The first 8 rows are patterns. Each new row is the sum of 2 different patterns, raised or lowered, with some noise. Before adding, each is slid sideways (what falls off one end comes back at the other) and multiplied by a number that may be negative. Names go in the order of the patterns.
Known rows, each followed by the names of its patterns:
[-1.80 -2.90  1.92  1.11  1.41 -0.31  0.53 -0.15 -3.29 -1.76  0.27  1.52
  0.31 -0.12  0.82 -2.19 -0.44  1.38  0.75  0.30 -2.61  0.69 -0.49  0.03
  0.05  1.14  1.30  2.36  2.41 -0.90 -0.14 -0.53  1.91 -1.16 -4.06  4.06
 -1.60  4.06 -0.12 -0.17  0.12  0.68  0.59 -0.71  1.31]
guge
[ 0.64 -1.77 -1.47  4.03 -0.04  0.49  0.45  1.90 -1.93  0.31 -0.17  0.15
  0.38 -0.49  3.33 -0.54 -1.24  0.09 -0.93  1.62  0.01 -0.95  2.47 -2.01
 -0.52  1.38 -1.84 -0.25 -0.13  0.21  0.04  0.90  1.31 -2.60  1.91  2.73
 -0.93  0.87 -0.52  0.05  0.53 -0.38 -0.06 -0.37  0.32]
rili
[ 2.54  0.96 -0.32  0.79 -0.52 -0.27  1.54  0.98 -1.12  0.49 -0.05 -3.34
 -0.66 -0.76  0.53  2.23 -0.06  4.06 -0.82  0.82  0.23 -0.35 -0.20  2.37
 -0.42  4.06  1.52  2.44  4.06 -0.80 -0.28 -0.18  0.27 -0.50  1.32  0.41
 -0.34  0.46  1.03 -0.76 -3.73  3.49  0.32 -1.23  0.65]
gida
[-0.11  0.94 -0.18  3.83 -2.19  0.74 -0.60  4.06  0.19 -0.33 -1.43 -0.97
 -0.28  0.49  0.66  0.87 -1.20 -1.63  1.02 -2.45 -2.05  2.14 -0.76 -2.69
 -4.06  0.43 -0.36  1.12 -0.33  2.24  2.22 -1.02 -3.40  0.74  1.13  1.52
 -0.06  0.22 -4.06 -0.69  1.59  0.04 -1.67 -2.16  1.16]
Faku
[ 3.54 -0.45  0.01  1.11 -0.14 -1.26 -1.34 -2.63  1.87 -0.69  1.06  0.52
  1.31  0.19 -2.93 -1.08 -0.89  0.31 -2.16  1.39  0.48  0.00  0.36 -0.73
  0.62  0.28  0.82  3.27  0.94  0.12  0.06 -1.47  0.19  0.81 -2.90 -0.21
  2.24 -1.67  0.89  1.10 -0.23  1.51 -0.76  3.75 -0.16]
Tefaf
[ 1.45 -0.06 -0.05  0.81 -1.12 -3.36 -0.25  0.58 -0.49  1.36 -0.35 -0.04
 -0.63 -0.88  0.44 -4.06  1.91  4.06  0.49 -0.04  1.45  0.71 -1.10  1.07
  0.87 -1.88 -1.38 -0.57  0.76 -1.24 -0.15  1.19 -0.55 -0.94 -0.28 -0.31
 -0.93 -4.06  0.65  0.74 -0.51 -1.80  0.10 -0.51  0.89]
dut
[-0.87  1.47 -0.71 -2.33 -3.52  0.58 -2.24 -1.89 -0.11  0.39 -4.06 -0.35
  1.54 -2.63  0.03 -0.48 -1.99  2.87 -0.40  0.22  0.05  0.70 -0.08 -0.87
  2.31  0.30 -0.59  1.10 -1.42  1.82  1.66  0.16  0.08  0.81  0.69 -0.56
 -2.34 -0.36 -0.48 -4.06 -2.01 -0.16 -0.35 -0.25 -0.08]
rabo
[ 1.41 -3.35  2.49  0.45  1.68  1.56  4.06 -0.71 -0.22  2.19  0.41 -0.03
  0.63  3.24  1.11 -0.58  0.98 -0.33 -0.23  0.06 -0.44  0.22  3.66 -0.34
  0.55  0.00 -0.22  1.52  0.62 -0.49  0.27 -1.29 -0.37  0.70 -2.42  1.00
  1.61 -0.90 -0.71 -1.71 -0.48  1.08  0.24 -0.32  2.15]
nite

New rows. What belongs after each?
[-2.93 -1.75 -0.40  0.45 -1.99 -2.00 -1.34 -2.92 -6.96  1.41 -1.28 -0.13
 -5.04 -1.29 -1.56 -3.09 -2.42 -1.12 -0.82 -1.85 -2.29 -0.13 -2.18 -2.72
  1.44  0.59 -3.35 -3.01  1.24  1.18 -1.90 -1.19 -1.67 -0.35 -1.66 -1.47
 -1.48  0.86 -2.73 -0.95 -3.68 -4.69  1.07  0.55  2.06]
guge Faku
[ 3.03  1.24  0.73  4.13  3.72  4.32  5.27  6.53 -1.32  0.71  3.56  2.97
  0.05  4.37  6.12  3.52  2.19  2.49  2.61  2.47  3.08  5.01  3.39  6.00
  1.91  1.47  2.53  2.76  0.76  2.76  4.02  0.96  1.79  3.33  2.82  1.21
  2.48  7.53  1.15  5.05  0.18  1.75  4.34  2.44  0.76]
Tefaf nite
[-5.82 -3.38 -4.99 -5.49 -4.61 -5.67 -1.71 -4.29 -3.03 -2.94 -5.45 -2.72
 -2.64 -3.09 -3.22 -4.96 -3.18 -4.56 -3.19 -2.83 -4.17 -3.77 -3.02 -5.05
 -5.58 -2.52 -4.33 -3.84 -6.69 -4.05 -5.52 -3.97 -4.43 -4.08 -4.49 -3.45
 -1.92 -6.04 -7.87 -3.56 -6.62 -4.30 -4.13 -4.41 -5.12]
rili rabo
[ 1.10  1.05 -0.82 -0.44 -0.20 -1.10 -0.70  1.02  0.54 -1.74  2.97  1.39
 -2.03  2.77  2.93  4.35 -0.64 -1.11 -1.07 -2.32 -1.53 -2.71  0.73  3.33
 -0.91 -2.62 -1.04 -2.77 -1.44  2.06 -2.04 -0.86  0.19  1.49  1.86 -0.90
 -0.90 -1.00  0.46 -3.70  1.59 -0.15  3.04 -6.07 -0.42]
gida Faku
[ 0.66  1.78  1.10 -1.57 -1.34 -1.14 -1.23  1.29  1.31  0.93  0.86 -0.40
 -2.00  1.03  0.17 -0.87  2.69  0.71  5.12  3.99  0.91  4.78 -1.37 -0.28
 -0.81  0.37  2.23  2.40  1.63 -0.38  2.79  0.18 -0.90 -2.91  3.25  1.16
 -1.43  0.71  1.76 -1.63 -0.56  0.75 -0.12  1.40  1.59]
gida Tefaf
[ 0.93 -1.82  0.40  1.09  0.48  1.31 -3.64  0.24 -2.25 -1.20 -0.75  2.22
 -1.55  0.93  0.04  1.41 -4.17  1.27 -0.42 -1.84 -1.37  0.03  2.13 -1.48
 -0.10  0.49  1.23 -0.44 -0.03  0.15  0.22  0.54 -3.04  0.46 -0.68 -2.29
 -0.32 -1.15 -0.21  1.81 -0.01  0.79  2.81  0.00  0.94]
Tefaf nite
[ 1.03  4.48  0.68 -0.29 -2.03  3.54 -2.00 -3.68  2.43  1.92 -0.75  0.50
 -4.59 -0.21 -0.95  2.11 -1.01 -1.82 -0.02 -1.39  0.63 -0.97 -1.60  0.21
 -2.36 -5.24  0.88 -1.42 -0.90 -4.40 -0.11  1.68  0.66  0.64  3.27  0.93
 -0.73 -0.91  0.46  0.77 -0.51 -0.49  1.46  0.30  3.24]
Faku rabo
[-2.38 -3.10 -3.72 -1.14  0.98 -0.65 -3.56  0.69  1.06 -3.53  1.60 -4.76
 -0.97 -0.38 -0.91 -2.33 -3.81 -0.97 -2.93 -3.12 -0.23 -3.25 -2.77 -2.81
 -1.41 -2.51 -0.09  1.21 -1.63 -4.85 -2.26 -3.51 -2.95 -2.43  0.94 -4.34
 -3.01 -0.96 -3.67  0.98 -2.45 -2.74  1.00 -2.03 -2.10]
guge rabo
[ 0.99 -1.30 -0.86  1.45  0.45  3.27 -1.35 -0.43 -0.17 -1.92  1.70  0.52
 -0.83  2.40 -1.31  2.67  0.29 -2.59 -0.24  0.88 -0.11  0.32 -0.15 -0.50
 -2.42  1.49  1.54 -0.12  3.09 -0.57 -0.63  0.61 -1.77  0.11 -0.51  0.40
  1.17 -2.16  1.55  1.81 -3.50 -0.28  0.11  0.56 -2.66]
rili dut
[-1.55  2.81  0.70 -1.28 -4.61  0.12 -0.90  2.14 -1.35 -0.77  4.45 -2.19
 -0.62  0.29  0.90  1.39  0.34  0.31 -4.74 -0.21  0.24 -2.48 -0.48 -1.72
  1.87 -0.42  1.25 -0.54  0.98 -3.62  0.48  0.32  3.98 -0.09  0.33 -3.22
 -1.56  0.27  0.72  0.71 -1.27 -1.07 -2.23  0.77 -2.63]
guge Faku
[-4.82 -3.05 -4.88 -4.85 -2.54 -6.31 -2.48 -4.07 -8.01 -6.58 -7.11 -4.78
 -5.03 -2.49 -5.34 -3.30 -0.80 -3.56 -6.17 -3.95 -2.11 -2.89 -4.99 -3.44
 -6.11 -4.50 -2.63 -3.18 -2.03 -6.45 -3.87 -3.64 -1.67 -4.46 -0.55 -6.61
 -4.86 -4.41 -1.12 -4.44 -3.52 -2.47 -4.78 -4.49 -3.14]
Faku dut
[ 2.88  1.34  1.34  0.61  3.52  2.21  0.99  1.92  1.49  2.08  1.16  3.56
  2.39  0.82  1.69 -2.10  0.57  1.10  1.43  3.51  1.06  5.17  0.91  0.77
  0.55  4.17  1.03  3.54  1.27  6.39  1.58  3.69  5.08  0.74  1.24  0.81
  3.88  0.46  1.63  1.87  0.23  2.87  2.27 -0.25 -0.51]
rili gida
[ 2.20 -0.92  2.03  1.32  1.47 -0.53  0.38  2.64 -0.13  0.39  2.32 -0.78
  2.54  2.74  3.53 -0.04  0.55  1.60  1.35 -1.80  0.55 -0.53 -4.72 -1.33
  0.14 -0.58  1.15  3.01 -0.04  1.54 -0.11 -2.87 -2.55  0.92 -1.17 -0.57
  0.03  3.95 -4.99 -3.08  1.62 -2.02 -0.64 -0.64 -0.67]
dut rabo
[ 0.21  1.86 -1.79 -1.94  4.37 -0.42 -3.39 -1.30 -0.07 -0.30  1.79 -2.72
  1.24  1.01 -1.19 -3.30  0.50  1.05 -0.84 -0.62 -0.04 -4.12  0.18 -0.55
 -1.71 -1.72 -1.90 -0.31 -1.07  0.72  1.13  2.44 -1.63  3.23  0.71  2.61
  0.01 -0.32 -1.39 -0.40 -1.87  0.53  1.62  2.86 -1.67]
Faku rabo
[-0.81  1.70  2.29 -0.04  2.25 -0.23 -1.03 -0.28 -0.52 -1.45  3.55  1.75
  0.67  3.26  1.61 -1.80  3.72  2.22  5.73  3.36  4.90  0.44 -0.74  3.21
  2.43 -1.72  1.51  6.44  0.39  1.21  2.92  0.45  2.31  0.48  4.05  1.35
  7.88  0.23  1.34  2.15  0.65  1.27  0.40 -1.90  3.14]
Tefaf nite
[ 3.77  0.00 -1.70 -0.84 -1.69 -1.29  1.98 -2.73 -2.11  0.37 -2.24  2.77
 -0.21 -0.15  0.36 -1.11  1.37 -1.82  0.19 -3.04  0.22  0.54 -0.53 -3.22
 -0.55  1.01 -2.83  0.27 -3.20  0.09  0.81 -0.45 -3.49 -1.86 -0.48 -1.40
 -0.91  2.94 -2.01 -1.77 -1.88 -0.88 -0.80 -0.08  3.42]
guge Tefaf
[ 5.01  2.45 -0.04  1.04  0.20  0.90 -0.84  0.40  3.38  1.98  2.36 -1.04
  1.54  3.24  0.31  1.24  0.82  3.37 -1.93  0.88 -0.23 -2.27  0.10  0.12
  4.14  1.76 -0.57 -0.07  2.63  2.60 -1.33  1.68  2.18 -2.24  0.49  0.97
 -0.18 -3.05  0.83 -2.39  1.30  1.94  1.04 -1.44  4.04]
rili Tefaf
[ 0.34 -2.25 -0.16  0.30 -0.79 -0.33  2.55  2.08  0.20  1.73  4.81 -2.15
 -0.76 -0.55  0.55  0.81  0.03  3.06  1.37 -2.59 -1.54  0.41  0.62  1.17
  2.30  0.04  1.96  0.12 -1.71  3.97 -0.67  0.06  0.67 -0.91  0.41 -3.62
 -1.28 -4.28  1.43  0.55 -0.13 -0.96  2.53  4.82 -0.32]
guge Tefaf
[-3.41  5.17 -4.15  3.39 -0.51 -0.40 -0.75  0.40  1.05 -2.61  0.45 -1.43
 -3.92  2.68 -0.94 -0.34 -0.69  0.25 -0.95 -3.88 -1.44  1.78  1.58  0.57
  3.00  2.13 -2.24 -0.52  1.00  0.73  0.62 -3.68  0.66  0.98  2.86 -0.82
  2.58  2.59  1.96  1.65  2.31 -0.03 -2.06  3.76 -1.26]
guge rabo
[4.54 3.59 3.73 1.68 3.79 0.98 0.97 2.27 2.10 6.12 3.23 4.97 4.26 3.61
 2.09 5.63 3.72 1.98 4.54 3.84 5.95 2.08 1.09 4.50 2.40 1.45 2.02 3.60
 3.50 2.04 2.99 2.61 2.07 5.00 1.63 2.02 5.48 3.58 3.36 2.70 1.93 4.88
 0.59 4.17 5.53]
gida rabo
[ 0.96  0.57 -1.89  4.17  0.97 -0.29  1.43 -1.00  0.09 -2.96  0.45 -0.94
 -1.27  2.60 -1.58 -3.74  1.48 -3.39 -0.46 -1.69 -2.96  0.87  0.53  0.80
 -0.25  0.02  0.83  1.21 -2.85  0.00 -0.85  0.43  0.98 -0.56 -0.28  1.40
 -0.56 -1.78  0.08 -2.53  0.13  1.52  0.35 -0.04 -1.89]
rili gida
[-7.21 -4.86 -0.61 -6.35 -5.15 -6.19 -3.75 -4.27 -6.43 -0.51 -3.79 -4.20
 -4.98 -2.59 -4.98 -4.11 -5.48 -7.10 -4.25 -2.52 -4.29 -3.04 -3.00 -2.81
 -4.59 -4.75 -4.88 -5.38 -2.85 -7.47 -1.02 -2.10 -3.95 -3.55 -4.12 -2.94
 -4.14 -5.09 -1.20 -3.69 -7.47 -5.65 -5.86 -4.20 -3.61]
Tefaf rabo
[ 1.35 -2.43  0.79  1.86 -1.36  6.56 -0.51  1.16  0.87  1.07  0.01  1.48
  2.02  4.02  1.13  3.41  2.52  1.63  1.57  0.57  1.03  0.72  2.18  0.10
 -2.00  0.62  0.90 -3.99 -4.56  3.29  0.54 -0.86  0.93  1.78  2.87 -0.45
 -1.04 -3.29  0.73 -0.26 -0.48 -0.52  1.41 -3.28 -3.04]
gida rabo
[-1.37 -1.22 -0.92 -0.17 -2.88 -1.12 -0.84 -0.38 -1.88 -3.44  0.39 -0.56
 -4.48 -2.11 -0.24 -2.08  1.19 -0.83  0.82  0.43 -1.54 -3.63 -1.37  2.10
 -1.45 -3.12 -0.10 -4.09 -0.86  0.04 -1.26 -1.77 -2.25  0.08 -1.17 -0.77
  0.56  2.67 -5.60 -0.55 -1.50  1.50 -1.89  0.90 -2.22]
rili Faku
[-1.39 -2.13  0.93 -1.30  0.17 -0.17  0.18 -0.84 -2.06 -0.08 -2.91 -3.70
  1.09 -0.99 -5.16 -4.00  0.98 -1.70 -0.09 -2.21  1.06  2.13 -1.56 -4.34
  1.42  1.23 -1.70  0.83 -0.19 -3.69 -0.34  3.63 -1.12 -2.50 -1.20  0.59
 -0.71  0.72  1.15  3.80 -3.24  0.55 -1.47  3.24 -0.42]
Faku nite
[ 0.49 -3.33  1.85 -0.30 -0.40 -2.26 -0.31 -0.70 -3.12  0.01 -1.36 -0.15
 -2.76  0.23 -1.04 -0.20 -2.24 -2.69 -2.33 -2.34 -1.53  1.02  0.29 -1.68
  1.34 -1.17 -0.60 -0.24 -0.35 -1.91 -0.55  4.12 -4.16 -2.78  1.33 -1.56
 -1.56 -1.05 -0.14 -0.48  0.12  0.08 -1.77 -1.82  1.73]
rili gida
[ 1.53 -1.25 -2.30 -5.08 -1.49 -1.49 -3.03 -0.29  0.16 -0.61  1.33 -2.26
 -1.81 -6.01  1.38 -2.60 -2.83  1.86  1.84  0.31 -2.24  1.47 -3.44 -2.28
  0.06 -0.98 -1.91 -1.74 -1.94 -5.57 -5.28 -3.36 -0.89  0.49 -0.19  2.35
 -3.14  2.05 -1.20 -3.94 -0.22 -0.24 -2.99  2.59 -1.58]
gida Tefaf
[ 0.98 -3.14  1.79  2.20  0.05  2.01 -0.93  0.06  2.02  0.90 -0.36  4.60
 -2.61  2.28 -3.02  4.79 -2.01  1.02 -0.27 -1.13  0.83  2.36  2.94  3.97
 -1.96 -0.25  1.11 -1.93 -1.88  2.59  2.89 -0.66 -2.28  1.05  2.19  0.74
  0.36  3.08  2.72  0.56 -2.56  1.09  1.23 -0.76 -0.13]
Faku Tefaf
[-3.82  1.28  1.39 -2.09  2.60 -0.89 -0.02  0.53 -0.10 -0.17 -1.19  1.54
  0.28 -1.79 -0.69  1.86  1.15  1.46  0.33  1.43 -1.15  0.64 -0.57 -1.81
 -0.08 -0.80 -0.66 -1.74 -1.20 -0.24 -0.98  0.97 -0.87  0.24  1.23 -3.32
 -3.20  1.43 -3.11 -1.51 -0.27  0.41 -2.83  0.25  2.03]
rili rabo
[ 0.48  2.80  2.19  4.73  3.16  1.72  2.45  1.29 -0.45  1.29  3.97 -0.97
  0.00  3.61 -1.06  1.44  1.77  0.07  2.34  2.89  4.01  1.28  3.86  0.05
  1.78  2.27  0.13 -0.11 -1.45 -1.77  3.04 -1.77  2.45  2.53  1.23  0.14
 -3.10 -0.61  0.71  1.14 -1.77  3.79  2.26 -1.96  3.10]
Tefaf nite
[-3.14 -1.98  0.72 -2.76 -4.23 -4.69 -3.07 -2.84  1.97 -3.98  0.08 -0.81
 -3.74 -7.68 -0.27 -0.28 -2.06 -1.88 -1.11 -5.50 -4.67 -0.81 -0.88 -3.77
 -3.17 -0.33 -1.48 -0.25 -1.91 -1.31 -3.25 -1.64 -1.95  2.04 -2.75 -2.43
 -2.21 -2.65 -0.61 -0.76 -1.63  1.53 -3.52 -4.10  0.09]
Faku nite
[ 0.37  2.93  0.64  1.35  5.12  5.17  3.28  0.72  4.19 -0.04  0.93  1.44
  0.58  2.35  4.52  0.98  1.38 -1.56  0.49  2.91  2.04  2.35  1.71 -0.37
  4.03  2.34 -2.66  3.98  2.04 -0.25  1.43 -1.15  1.54 -0.95  1.94 -2.05
  3.84  2.61 -2.55  3.88  3.07  4.50  5.36  3.43  1.35]
Tefaf nite
